The same things were measured in two ways. Each way mixes the same 12 hidden numbers, adds some noise and spreads widely along 8 directions of its own, which tell nothing about the thing.
(in the rows, 128 means zero)
Some things both ways: the first way, then the second way.
[125 130 164 147  95 116 146 108 136 103 109 124 121 142  99  79 134 138
 127 112 113 124 169 121 142 141 145]
[107 146 164 102 158 119 219 116 135 120  75 120  68 142 133 135 152 119
 121 106 203 124 138 121 110 112 160 104 202 128 118 132]

[158 158 130 149 100  93 170 119 142 154 121 155 112 125 124  93  74 130
 164 125 154 116 143  67 154  95 149]
[177 122 127  96 136 127 118 122 125 150 137 141 112 161 124 113 149 168
 111 153 100 167  87 152 114 110 133 139 123 126  99  87]

[181 103 180 120 114 160 143 133  96  82  94 105 102 111 152 168 118 117
 125 115 155 110 119 160 135 149 132]
[142 154 137 140 127  84 155 135 123 142 172 145 105 157 118 157  99 133
 123 128 132 120 124 158 128 100 143 145 137 137 166 114]

[147 104 126 154 142 152 201 111 191 125 134 115 141 141 166 189 105 133
 133 153 180 137 127 150 134  81 140]
[140 179 152  97 118 137 145 124 143 112 105 120  89  98  87 126 135 123
  74 116 187 122 135 163 108 103 103 112 252 109 121 122]

[ 91 104 166 179  86 189 119 147  88 101 126 130  79 103 116 107 152 158
 137 114 127 141 172 138 175 172  90]
[147 122  71 157 179 149 142 149 134 128 114  94  73 105 137 133 135 168
 130 143 142 185 122  96 118 165  51 106 193 161 188 108]

[125 124 135 144 135 135  71 155  90  95 132 133 117  80 130  97 187 171
 129  94 110 115  87 130 131 146 166]
[ 65 162 152 131  56 124 145 130 133 103 144 122 174 144 106 134  82 129
 148 128 182  99 151 184 134 107 147 117  74 127 155 147]

[132 145 110  88 166 138 185  86  98 173 145  75 105 167 153 162 115  88
 111 112 126 110 136 116 102 142 120]
[190 137 132 122 166  84 154 136 126 157 136 149  88 150 128  95 126 120
  75 165 113 135  90 142 118  92 129 176 180 130 131 117]

[139 103 180 157  98 123 103  87 196 137 126 125 144 151  75 125 134 133
 106 155 104 121 170 123 119  95 110]
[118 152 129 116  83 123 132 103 143 127 153 135 118 153  90 130 124 156
 141 131 139 121 100 174 105 120 144 144 107 147 168 135]

[ 88 168 126 175 129 122 104 117 144 147 141 197 122 104 136 142 107 152
 122 179 121 143 122 134 144  95 156]
[ 79 142 139 164  43 184 103 126 153  71 141 102 125  94  87  66 109 144
  99 103 194 170 134 132 114 157 118  85 187 117 105 126]

[161 146 180 196 171 118 142 120 192 141  68 183 157 131 130 169 104 100
 132 176 167 157 113 152 145  98 115]
[ 29 157 157 128  82 119 136 143 135 100 127 152 131 149 114 165 123 124
 160 132 169  63 158 173 152 127 133  99 135 137  86 172]

[143  84 144 117 146 138 150 132 173 100 107 103 127 130 144 175 135  98
 144 167 154 147 142 172 144 135 143]
[165 106  99 110 119 192 115 134 148 133 169 109  96 116  94 145 117 146
 136 183 144 144 140 154  93 125  58 129 154 149 125 130]

[151 121 132 141  83  95  90 101 176 130 157 162 137 113 105 106 106 156
 120 154 108 102 135  97 107  75 159]
[ 87 156 175  89  96 136 150 130 118 113  88 118 175 112 120 131 125  93
 103 111 135 148 179 139 127  93 137  92 128  93 102 136]

[ 90 106 169 127  71 120 103 120  71 132 128 112  90 129  82 118 122 131
 127 125 112  84 150 106 141 131 128]
[120 128  87 120 115 155 102 100 140 136 165 149 146 154 136  61 152 129
 132 118 108 199  81 136  97 165 130 128  90 125 114 107]

[179 140 139 149 166 169 115 171 121 100 106 108 110 104 144 133 181 134
 134 134 102 181 107 167 204 142 162]
[119  88  96 173 106 174  97  94 117 134 167 110 134 154 129 115 105 161
 172 140 141 196 106  95  68 168  88 152  94 134 146 153]

[ 90 129 111  95 188 137 172 100 121 119 109 109 128 190 145 159 136  71
  81 130  83 145 156 142 116 154 115]
[159  82  79 121 141 182 136 125 124 159 121 126  84 127 143 108 175 154
 118 154 101 184  94  77 125 153 126 150 146 142  93 132]

[102 109 150 143  87 155  57 143 112 110 131 151 115 109  98 131 135 201
 148  94  99  87 134 133 104  95 133]
[128 144 120 132 126 170  99 104 164 109 115 106 134 106 109  97 141 141
 131 125 139 134  69 130 127 136 172 135  89 137 153 132]

[179 148 174 159 140 166 139 160 144 157  82 175 153 121 189 154 103 125
 124 149 196 136 106 169 154  91 115]
[110 143 139 117 133 122 166 122 152 106 123 117  82 153 133 139 140 130
 160 129 188  89 122 160 106 131 115 122 149 143 178 152]

[142 134 113 115 133 107 123 150 131 132 100 157 149 123 145 101  67 136
 191  94 146 107 139 106 129 133 139]
[123 145 142 121 131 139 138 128 168 111 125 156  58 129 105 131 134 126
 125 143 145  99 120 146 158 116 164 103 180 131 119 133]

[163 133 147 117 155 179 128 154  94 125 120 106 132 132 186 151 139 173
 107  87 121  99 106 174 127 108 178]
[145 145 139 136 125 123 128 108 123 125 130 125 145 158 124 105  95 110
 114 122 152 126 104 132  90 105 147 140 104 120 169 145]

[166 139 113  92 126 177 137 151  76 112 142  92 108 119 178 112 147 166
 126  65 119 109 113 143 134 134 164]
[187 120 108 108  85 171 105 116 142 126 137 101  65  95  99 138 182 114
  64 119 116  61  86  65 162  83 188 182 177  97 119 152]

[ 49 106 163 164 157 111 174  94 175 122 103 161 158 185 140 142 125 144
 108 152 145 100 168 180 104 109 165]
[182  96 124  71 203 184 153 143 126 149  77 102 153 135 178 119 153 116
 124 164 120 173 113 134 105 113 121 103  86 135  72  98]

[ 96 134 123 114  93 132 140 103  68 153 141 145 101 162 113 168  78  90
 100 149 128 101 133 114 142  97  86]
[155 145 136 113 192 131 122 129 130 141 111 142 139 119 157  95 137 100
 106 133 104 210 116 141 108 130 106 112 157 103 105  94]

[107 125 153  88 159 141 132 119  84 148  93 105 121 172 138 173 138  93
  78 114 118  95 115 130 110 119 109]
[ 91 119  57 145 111 139 136 117 124 155 159 166 122 168 122 111 102 146
 160 169 131 146 112 155 118 161  84 131 113 156 136 143]

[137 126 123 109 122  98 107  96 139 189 166 103 142 147 123 152 123  98
  72 184 117 109 102 118  89  86 136]
[107 117  97 130  85 177 101  84 130 117 155 110 135 112 125  55 174  78
  94  77  95 200 100  80  79 176 103 140 159  98  85 130]

[116 158 145 153 168 125 103 110 123 130 130 145 143 120 142  81 164 163
 132 106 129 116 124 163 129 164 165]
[145 106 117 204 129 128 137 116 129 122 162 104  96 145 137 106  63 148
 139 131 148 177  97 119 116 140 124 139 137 133 159  93]

[157  87 114 146 139 144 166 148 179  75 116  73 139 113 137 157 156 119
 141 145 133 186 116 155 127 141 142]
[124 157 150  93 162 119 196 130 140 132 108 116  89 144 104 178 124 129
 139 145 192  86 145 162  97  96 123 125 164 158 159 146]

[118 163  94 174 134 140 115 129 140 156 142 151 125 149 105 135 142 157
 102 163 108 175 108 124 202  87 122]
[169 153 165 113 166 119 169 115 151 133 107 123  56 121  95 169 100 142
 128 161 179 110 131 167 111  82 118 137 210 130 174 129]

[170 112 119  61 142 137 108 130 117 121 131  99 149 126 169 149 120  97
 113 111 111 100 109 140  72 122 145]
[ 72 159 160 157 112 109 163 114 121 104 112 128 146 133 133  96  79  74
 117  95 153 168 160 133  99 133 111  92 165 110 147 139]

[ 89 174  80 178 156 117 149 119 135 186 150 178 147 142 147 140  73 110
 113 185 133 172 118 115 153 116 109]
[140 115  94 115 145 161 100 168 136 128 139 134 106 122 121 145 141 130
 115 177 108 109 139 119 160 113  98 107 140 138  99 128]

[127  90 143 102 100 170 136 131 137  73 119 114 108  98 143 207 117 121
 159 131 145 116 128 158 117  93 136]
[ 87 151 111 132 103 185  81 121 138  98 105 111 160  76 103  92 118 110
  95 119 137 164 137 122 132 141  87  84 170  93  86 121]

[187 145 117 138  92 106 133 149 134 120 119 146  95  64 130  93  89 124
 195 123 158 145 123  69 158 139 138]
[102 132 133 120 134 135 129 155 121 126 123 121 141 117 111 139 106 138
 122 171 124 165 175 143 126 111  65  99 147 129 108 121]

[107 134  86 168 139 127 119 116 140 154 189 147 133 132 113 135 151 130
 116 175 109 143 107 133 154  80 135]
[117 144 180 146 191  68 173 147  89 134  71 148 131 146 210 177  88  66
 133 122 125 114 165 148 162  96 115  97 175  82 117 123]

Other things, the second way, with their names:
k188: [100 125 120  65 103 134 148 107 143 146 153 142 112 167 116 173 179 130
 167 142 111  73 116 152 144 101 175 157  58 136 113 142]
k87: [132 177 125 113 156 101  90 122 140 126 149 129 156 131  84 127  93 132
 116 161 127 126 105 191 101  95  82 135 119 130 143 101]
k406: [127 125 122 109 101 152  92 151 128 127 170 138 148 130 103 137 123 123
 101 156 111 115 138 130 157  81 145 127  98 110  74 116]
k960: [112 164 194  57  76 143 124 120 150  93  89 125 184 137 109  98 151  80
 112 129 133  88 142 182  92  91 154 115  75 116 135 185]
k123: [140 164 167  94 182  81 159 137 134 134  99 142 128 161 136 112 148 144
 114 137 135 146  96 174 106 103 149 128 129 143 126 104]
k39: [131 134 127 132 135 131 132 148 132 127 145 123 127 121 112 125 108 137
 114 158 134 161 149 132 124 105 105 123 137 127 147 120]
k147: [105 125  84 176 125 138 105  89 113 130 141 125 157 155 128  90  50 126
 144 131 143 178  99 142  94 147  72 110 114 114 132 101]
k238: [118 138 158 133 101 146 134 137 127 116 148 120 124 119 119 149 126 102
 108 105 127 132 143 126 124 119 142 119 158 128  88 133]
k432: [ 75 155 108 116  77 130 151 120 114 149 150 170 141 169 110 153 135 162
 163 126 174 125 139 142 109 137 144 139  95 146 181 189]
k743: [ 70 144 118 160 130 109 122 130  99 132 134 147 181 138 162 125  87  84
 128 108 115 159 146 125 152 125 121 105 109  88 102 111]
k81: [104 152 102 135 139 150  80 141 132 117 139 123 176 128 113 120 109 126
 129 153 136 117 103 153 106 135  89 120  92 149 124 144]
k482: [189 108  81 124 140 155 128 129 119 169 150  98 134 121 114 136  94 169
 127 192  92 193 105 165  87 130  42 158 114 165 155  98]
k928: [108 132 127  91 151 142 165 101 135 142  87 124 135 113 126 105 147  89
 118 138 106 169 129 130 103 126 112 133 141 120 105 135]
k815: [143 153 156 138 152 123 154 127 133 107 112 106 113 138 126 111 104 127
 115 120 186 160 130 144  66 124  92 108 180 137 173 129]
k930: [162 125 148 159 126 147  96 102 150 110 110 103  99 121 139 111 119 144
 134 122 107 143  53 162 125 149 134 133 148 127 113  98]
k334: [157 112  97 116 206 155  99 144 120 125 110  88 135 120 151 120 146 103
  94 127  71 165 104  89 113 125  78  91 135 132  63  68]
k460: [103 148 186 120 121 133 159 126 132 103 101 108 133 137 114 119 108 117
 115 126 190 129 138 162  83 113 122 111 170 131  89 140]
k902: [156 123 153 125 161 154 102 148 142 106 107 105 130 116 125 120 116 137
 109 162 147 136 129 108 136  85 140 112 118 106 125 121]
k729: [ 92 136 106 120 136 141 137 143 132 136 150 154 144 162 116 133 114 129
 142 157 147 120 128 145 124 121 140 113  85 159 112 140]
k754: [117 170 217 126 129 104 183 125 155  85  79 112 109 117 147  94 109  96
 109  96 173 148 129 201 125 120 147  82 200 110 117  93]
k165: [133 134  97 138 160  73 159 143 125 151 145 161  58 143 174 160 157  79
 116 121  64  68  91 136 201 128 140 151 184 133 105 106]
k240: [110 135 135 115 120 145 162 122 155 131 143 142 131 143 119 118 114 104
 155 170 169 102 124 174 100 122 141 158  88 158 163 189]
k629: [141 126 143  97 111 164 145 133 140 143 123 133 145 113 106 124  95 128
 118 191 155 141 146 177 133  86 124 134 123 114 102 131]
k175: [140 131 133 113 166 146 102 137 112 130 100 104 178 135 146 120 135 136
 116 136 113 166 104 132  94 125 105 116  93 131  94 115]
k907: [170 115 108 104 146 125 158 127 135 142  94 116  90 126 134 121 129 115
 103 173 109  91 108 121 171  75 147 150 127 112 149 120]
k894: [117 142  92 164 100 163  77 136 147 110 199 129  96 100  59 119  91 119
  88 138 129 143 135 118 117 133  77 116 205 135 100 117]
k292: [189  89  53 180 175 164 109 118 137 141 150  81  71 121 125 116 106 191
 137 170 125 176  62  95 114 150  77 154 135 158 176  86]
k365: [108 132 128 152 131 134 149 122 128 134 132 161 115 145 164 110 128 109
 142 110 145 169 122 119 133 153 152 115 145 116 137 143]
k29: [166 116 105 120 166 128 127 112 110 144  89  80  81  80 141 163 162 103
  89 115  36 151 117  76 149 116  75 144 206  98 113  87]
k431: [ 39 181 158 134 142 122 129 102 139  97 109 126 184 133 101 110  90  96
 139  96 152 163 135 153  92 131 130  78 106 130 111 119]
k641: [114 139 127 118  98 121 138 145 134 140 155 156 139 135 139 134 118  97
 123 155 108  89 117 191 168 112 141 147 113 129  89 131]
k523: [182 132 159  78 110 177 112 138 165 111 143  94 101 111  66 141 126 170
  99 170 152 117 122 170 122  66 142 117 136 134  96  88]
k775: [112 147 145  81 186 116 148 126 137 137 117 138 151 136 151 110 171  78
 116 132 131 133 119 129 111 102 147 149 109 108  91 136]
k35: [104 140  85  59 157 145 128 122 123 153 111 143 194 147 134 139 142  93
 142 163 101 110 129 157 124 101 112 121  38 125 112 139]
k95: [ 79 160 120  62 126 135 144 131 167 122 108 167  91 151  85 157 162 128
 142 165 154  28 133 156 174  81 182 103 111 137 118 160]
k680: [ 97 139 150  94  97 147 111 101 159 101 100 117 157 133 124  81 154 117
 127 131 136 100  85 155 143 108 183 132  66 102  93 130]
k511: [ 66 139 157  85  84 175 153 157 145 113 109 136 144 120 113 152 161 120
 138 157 183  65 152 162 142 121 162 126 112 155  72 204]
k185: [137 113 116 201  96  97 110 136 103 139 205 137  95 154 144 148  97 130
 119 110  74 144 100 116 145 145 123 164 156 136 114 105]
k761: [136 118 106 142 111 168  83  97 142 121 150  92 126 102 110 103 142 135
 120 121  93 171  82 113 106 149 108 151 123 121 121 109]
k837: [115 158 122  86 162  97 156 124 136 137 102 146 106 143 133 117 175 123
 114 138 149  99 100 141 144 102 147 144 151 113 124 126]
k91: [105 131  85 152 221  88 195 118 123 165  95 139  78 131 161 144 121 134
 153 151 134 162 113 106 159 134 115 141 162 133 162 105]
k901: [162 124 136  84 176  95 190 126 108 151  92 117  70 158 140 167 164 131
 102 113  88 140 131  90 132  83 145 115 170 122 118  86]
k805: [157 123 112 161  94 145 113 124 131 122 163 124  76 142 100 128 108 162
 110 130 126 140  98 125 118 133 119 128 173 149 138 115]
k230: [133  98 101 144 124 128 173  84 123 148 139 122  68 140 183 118 176  84
 141  76  76 162  87  79 137 167 161 164 149 113 130 117]
k263: [127  96  83 135 162 145 178 135 127 143 139 115  79 152 139 154 104 138
 161 173 154 136 147 122 120 128  73 116 143 154 142 121]
k69: [ 98 133  71 103 112 174 124 120 178 130 170 137 130 173  76 110 138 195
 185 181 151 112  65 189  97 156 146 129  15 224 155 140]
k17: [168 104 106 130 193 148 128 168  99 156 105 117 116 113 141 169 114 125
  94 184 127 136 156  74 143  83  90 135 170 112  99 136]
k622: [103 139 173 157 138  92 178 109 112 129  96 138 127 123 183 125  98  69
 126  90 116 175 150 124 153 121 150 118 164  73 134 115]
k834: [127 159 162 125 152 122 112 140 134 102 107 103 171 119 112 107  91  99
  91 140 145 125 130 143 110  83 126 113 115 117 127 122]
k524: [200 130 130  98 110 163 119 155 160 134 181 114  96 114  80 154 109 174
 125 206 148 124 126 206 103  97  78 153 141 165 162 125]
k535: [143 121 101 148 114 132 106 145 129 140 176 153 107 154 131 162  98 146
 151 164 114 102 112 170 156 124 109 130 117 143 128 118]
k762: [ 79 170 180 131 108  86 182 119 151  99 132 134  75 135 118 129 137 107
 123  82 163 114 134 152 140 121 175 115 192 123 133 117]
k428: [119 119 113 114  43 181 119 106 158 137 189 134 121 110 101 156 117 115
 160 151 102 102 119 195 156 129 140 157  94 132 106 134]
k52: [ 49 147 151 155 149 136 191 143 131  95  87 104 130 113 102 121  83  91
 115 129 204 151 203  84  97 118 105  77 175 143 150 174]

Some of these things the first way, each followed by its name:
[133  94 131  82 161 145 170 120 126 105  98  71 119 156 149 124 179  96
 115  78 136 116 141 122  95 168 107] => k482
[129 121 142 160 169  94 171 134 132 142 110 126 181 119 175  98 106 148
 160  84 192  83  96 130  67 144 170] => k334
[139 162 114 169 150 108  87 118 156 147 143 143 162 112 133  62 120 185
 123 118  93 147 134 124 112 170 162] => k52
[160 130  74  77 151 138 136 121 147 106 149 119 159 122 166 131 137  73
 127 134 135 155 113 141 125 133 115] => k622
[117 156 123 185 160 123 146  80 141 189 155 116 166 154 103 145 131 115
 100 144 152 139  92 116 128 105  81] => k87
[121 118 128 168 154 121 123 146 136 145 127 154 133 116 143 137 126 156
 151 140 163 115 101 137 147 108 155] => k535
[166 140  96  53 117 115 111 128 105 165 122 109 146 157 138  81 104 100
 131  83 117 101 139  97  72 145  98] => k240
[119 152  76  99 101 127 104 121 151 162 182 131 128 101 151 101 129 179
 150 119 133 115 122  97 104  88 164] => k907
[106 148 173 144 140 102  92 117  81 156  77 197 108 172 109 132 115 146
  81 111 107  66 121 117  91 102 124] => k511
[138 142 107  96 178 107 155 109 125 120 115  98 140 158 128 134 152  70
 108 115  84 135 114 122  85 128 141] => k460
[115 129 138 164 145 144 131  83 173 127 146 141 133 127 128 175 114 107
 109 194 129 164 147 166 145 134 113] => k39
[149 141 144 162 136 132 101 126 158 157 123 155 141 115 131 161 132 143
 112 163 155 136  88 141 128  83 125] => k761
[ 95  99 132 113 128 117 107 100  76 110 146  54 107 132  74 138 148 101
 123 121  82 119 132 127 120 188 122] => k894
[100 115 149 131 142 117  72 124 107 159 130 129 142 153 121 112 189 135
  54 152 115 106 100 148 127 127 132] => k230
[ 74 148  62 130 120 110  71 146  91 142 153 136 135 124  88 165 114 122
  98 161  55 158  76  82 138  79 120] => k95
[148 100 160 179 139 131 161  99 179 138 146 108 138 102 135 130 128 166
 185 109 198  97 130 129 114 123 144] => k837
[ 87  88 184 137 107 125 117 102 111 127 119  86 145 165  85  94 168 153
 105  83 128  69 149 125 111 138 117] => k35
[ 86 158  75 140 156  88  95 177  98 166  92 161 161 127 137 139  98 139
 101 125 104 144  54  75  73 107 124] => k69
[ 88 126  81 164 147  96 133  85 172 112 187 108 136 108  98 156 130 102
 130 205  97 183 119 138 136 137 155] => k406
[ 99 118 137 137 153 105  89  97 107 119 130 116 144 137  83 122 164  77
  88 142  88 134 115 127 112 167  96] => k762
[152 101 138 137 139 118 163 138 133  72  96  88 126 122 124  85 144 105
 156 107 123 157 154 138 141 205 141] => k238
[118 133 136 173 145 148 194  94 181 123 125 127 144 161 125 171 117  83
 107 172 118 177 156 153 126 104 104] => k175
[130 102 167 156 181 140 173 130 113 103  87 104 119 132 140 150 132 121
 158  82 145 108 129 134 120 161 134] => k123
[130 137 103  90  89 125 159 137  61 166 123 109 104 128 143 150  98  65
 117 136 176 124  90  90 105 129  70] => k165
[129 146 129 161 129  93 153  85 170 137 136 127 163 160 108  96 119 101
  67 161  93 155 142 102 132 119 133] => k901
[143 105 154 115  91 134 138 114 185 118  94 101 108 136 104 177 129 115
 125 172 142 153 149 129 141 104 117] => k928
[158 122 144 131 115 171 163 149 140 106  98 160 116 121 181 185  67 116
 148 162 169 148 146 177 171 112 130] => k365
